The same things were measured in two ways. Each way mixes the same 6 hidden numbers, adds some noise and spreads widely along 3 directions of its own, which tell nothing about the thing.
Some things both ways: the first way, then the second way.
[ -5  29 -24   2   9 -11  -1 -22  31 -13  47 -15  -7]
[ 16   4  -5  -2  46  44  19   4   2 -14]

[-21  -3  -1 -48   7  28 -19  -7 -13 -23  19  12  24]
[ 19  17  42  -2 -34 -19  -7  35  12  25]

[-23   7 -36 -17  12  41 -28 -34  15 -12  50 -26  -7]
[ 48  21  24  -3 -20  26  47  33   7 -16]

[ -6 -45  45 -10 -16 -32 -15  15   5  14  -8  20 -13]
[  5 -19 -25 -28 -12  -8  31  34 -19  40]

[ 20   5  -5  -7   6  42 -24 -29  10  14  -5  -5   7]
[ 12  25   5  -2 -42 -51  35  -7 -21 -29]

[ 43  54 -30   1  16   6  11 -25  18  -7  11  -7  31]
[-28  56  21 -18  30   6  -7  18  18 -31]

[ 34  19   7  43 -12 -37  31   0  17   1 -23  24 -24]
[-31 -41 -69   0  11  -3 -19 -39 -19 -18]

[ -5  22 -16  20   5 -14   3 -32  45 -29  75  19 -15]
[  0  -3 -37 -26  24  63  43  36   8  -2]

[-36 -13 -21  16  -5  14   6   9 -21   2 -15 -37 -18]
[ 36 -28  35  46 -35   2 -27 -61  -2 -38]

[  3  20   9 -17  10 -16 -18   9 -12 -14 -20  13  -9]
[  8 -18  17  29   6 -19 -32 -29  12  36]

[ 20  18  20 -22  -5  -9 -26 -12   6  16 -19   8 -14]
[ 11  -3  -6   7  20 -33  18 -14 -11  19]

[ 12  55 -11 -54   6  -8  -7 -21  10   4  19  12   1]
[  8   8  43  28  28 -32   0 -56   3  -4]

[-64 -50  46 -68  -4  25   5  34 -34  20  35  37  28]
[ -9  18  19 -22  15  -2  11  36  17  54]

[-40 -16  -9 -15  -4 -13  17  17 -20 -19   8  -4   3]
[ 18 -47 -16  -7   7  22 -44  28 -26  26]

[ 28 -30  31  -3  -7 -32 -15  15   5   2 -31  13   5]
[ -2   9  26 -18   1  -8  -9  37 -15  25]

[  9  42  -1 -21  15 -28 -10   1  -4 -14  11  15   1]
[ -9   2   3   6  50  10 -23 -12  31  28]

[-44 -59   9  46  11  11  10  32 -15  -5  32 -12   7]
[ -3  -5  -6 -24 -20  60   3  41   9  -6]

[ 16  13   7  20  -8   9   4  -6   1  -7 -21  19 -16]
[ -8 -31 -41   7 -22 -28 -12 -27 -12   0]

[ 14   1   5  -1  37   6  -7  32 -31  10 -26 -10  43]
[-24  -2 -10  -2  21 -45 -45  -9 -10   8]

Other things, the second way, with their names:
(303): [-32  13 -14  -3   9  53   3 -21  34 -44]
(251): [  2 -38 -17  20 -29   7   1 -45   7   9]
(48): [  3   5  48  12  17  10 -40   5  36  50]
(107): [ 37  19  43  32 -36  10  22 -22  46 -12]
(70): [  1  -4  -4  -8  11  38   5  -1 -13 -35]
(327): [ -1  34  25 -15  34 -26 -15  20 -29 -27]
(256): [ -6   1  -4 -20  11  76   4  20  11 -14]
(403): [-26   4 -22   2  52   2 -14 -20   6   8]
(47): [ 28  19  25  18  55 -47  16 -27 -32  -3]
(68): [ 27  -3  -2  16 -12 -48  24 -14  -5  17]
(39): [ 29 -21  32  31  76  66 -51 -17  31  26]
(179): [  5  -2   5  13  92  22 -10 -16   3  19]
(58): [  8 -26  17  31   1  39 -42 -50  28 -16]
(380): [-36   0 -38 -31 -31  -2  13   9  -5 -10]
(254): [ 35 -45   8  13 -25  34   6  -2   3  26]
(150): [ 12  45  59 -26 -60 -19  -8  67   3 -14]
(360): [  6  12   8  20  77  27 -25 -30   8 -24]
(373): [-26 -14 -38   1   2 -27 -20 -30  -4 -13]
(160): [-21  17   6 -14  -5   0   5  18   5   2]
(64): [ 39  -7  22   8  39   4  10  15 -24  21]
(106): [-21  -7 -38 -15 -18 -17  20   4  -7   9]
(413): [ 17  -9  25   8 -16  37  -6   4  25  19]
(9): [-21  -1  -7 -20  13  18 -54  28   6   4]
(206): [  7  -3  -6 -15 -10 -39  21  18 -33   8]
(239): [ 16  13  14   6  -6  18  14   0  11 -24]
(149): [  7 -32 -24  14   3 -34 -35 -22 -19  16]
(248): [ 20 -17  18  17 -54  -1 -21 -31 -26 -54]
(180): [  8  16   6  -9  11  60 -13  20  16 -41]
(408): [ 31  -8  23  18 -15  21 -19 -11   5 -18]
(226): [ 28 -26 -22  -5  27  45 -19   9 -49 -43]
(423): [  2  11  22   0  80  65 -22   9  16  -2]
(134): [-61  13 -35 -13  -9 -27 -10 -26  19  -5]
(241): [ 26 -15  -8   2  -5  14 -12  22  -4  12]
(382): [ -4   1 -22 -27  -8   7  39  15 -21  -3]
(247): [ 46  -1   3  10 -31  -2  35   9   0   9]
(108): [-24  38  48 -27 -11  15 -31  51  21  19]

Some of these things the first way, each followed by its name:
[-35 -23  31 -45  -6 -23   3  43 -40   3 -20  20   7]
(48)
[ -4 -33  13  51 -11 -30  23  12  15   1  10   3 -15]
(256)
[ -6 -35  35  10 -20  23  13   1   6  17  14  25  -1]
(382)
[ 22  26 -38  37  -8 -25  24 -22  27 -16   7 -17 -13]
(180)
[-18 -33  11  -4 -18 -11  -2  15 -21  12 -37 -14 -28]
(241)
[ -2  51 -29 -44 -18 -37  43 -12   9  21  -7 -19 -11]
(360)
[21 -6 19  9 -1 -7 -4  2 10  3 -9 17  7]
(160)
[ 12 -58  42   9 -10 -21  10  45 -25   6 -43  20  31]
(108)
[ 15 -15   8  27   8  27 -73 -18   3  -1 -23 -20 -42]
(247)
[ 13  12  15 -55  -6  25 -28 -13   3  42 -13  -7   3]
(47)
[ 12  28 -46  26  14  -3 -15 -21  16 -26  -7 -28 -15]
(408)
[-23  37  -7 -51   6  -8  12  -2   2   9  42   6  11]
(179)
[ 12  -4  34   7 -11   7  32  21 -16  25 -32  39  15]
(134)
[-15 -59   0  -6  15  43 -15  19 -35   5 -21 -30  45]
(150)
[-10  19 -27  42  16 -28   9   6  -7 -27   6 -11 -15]
(58)
[-28  -7 -13 -18 -11  17  17 -11  -1  12  12  -9  -4]
(239)
[-10   0  10  -1  -5  23  29  11 -21  16 -11  11   7]
(373)
[ 44 -14  36  17 -46 -49  38   2  20  12 -46  37 -22]
(380)
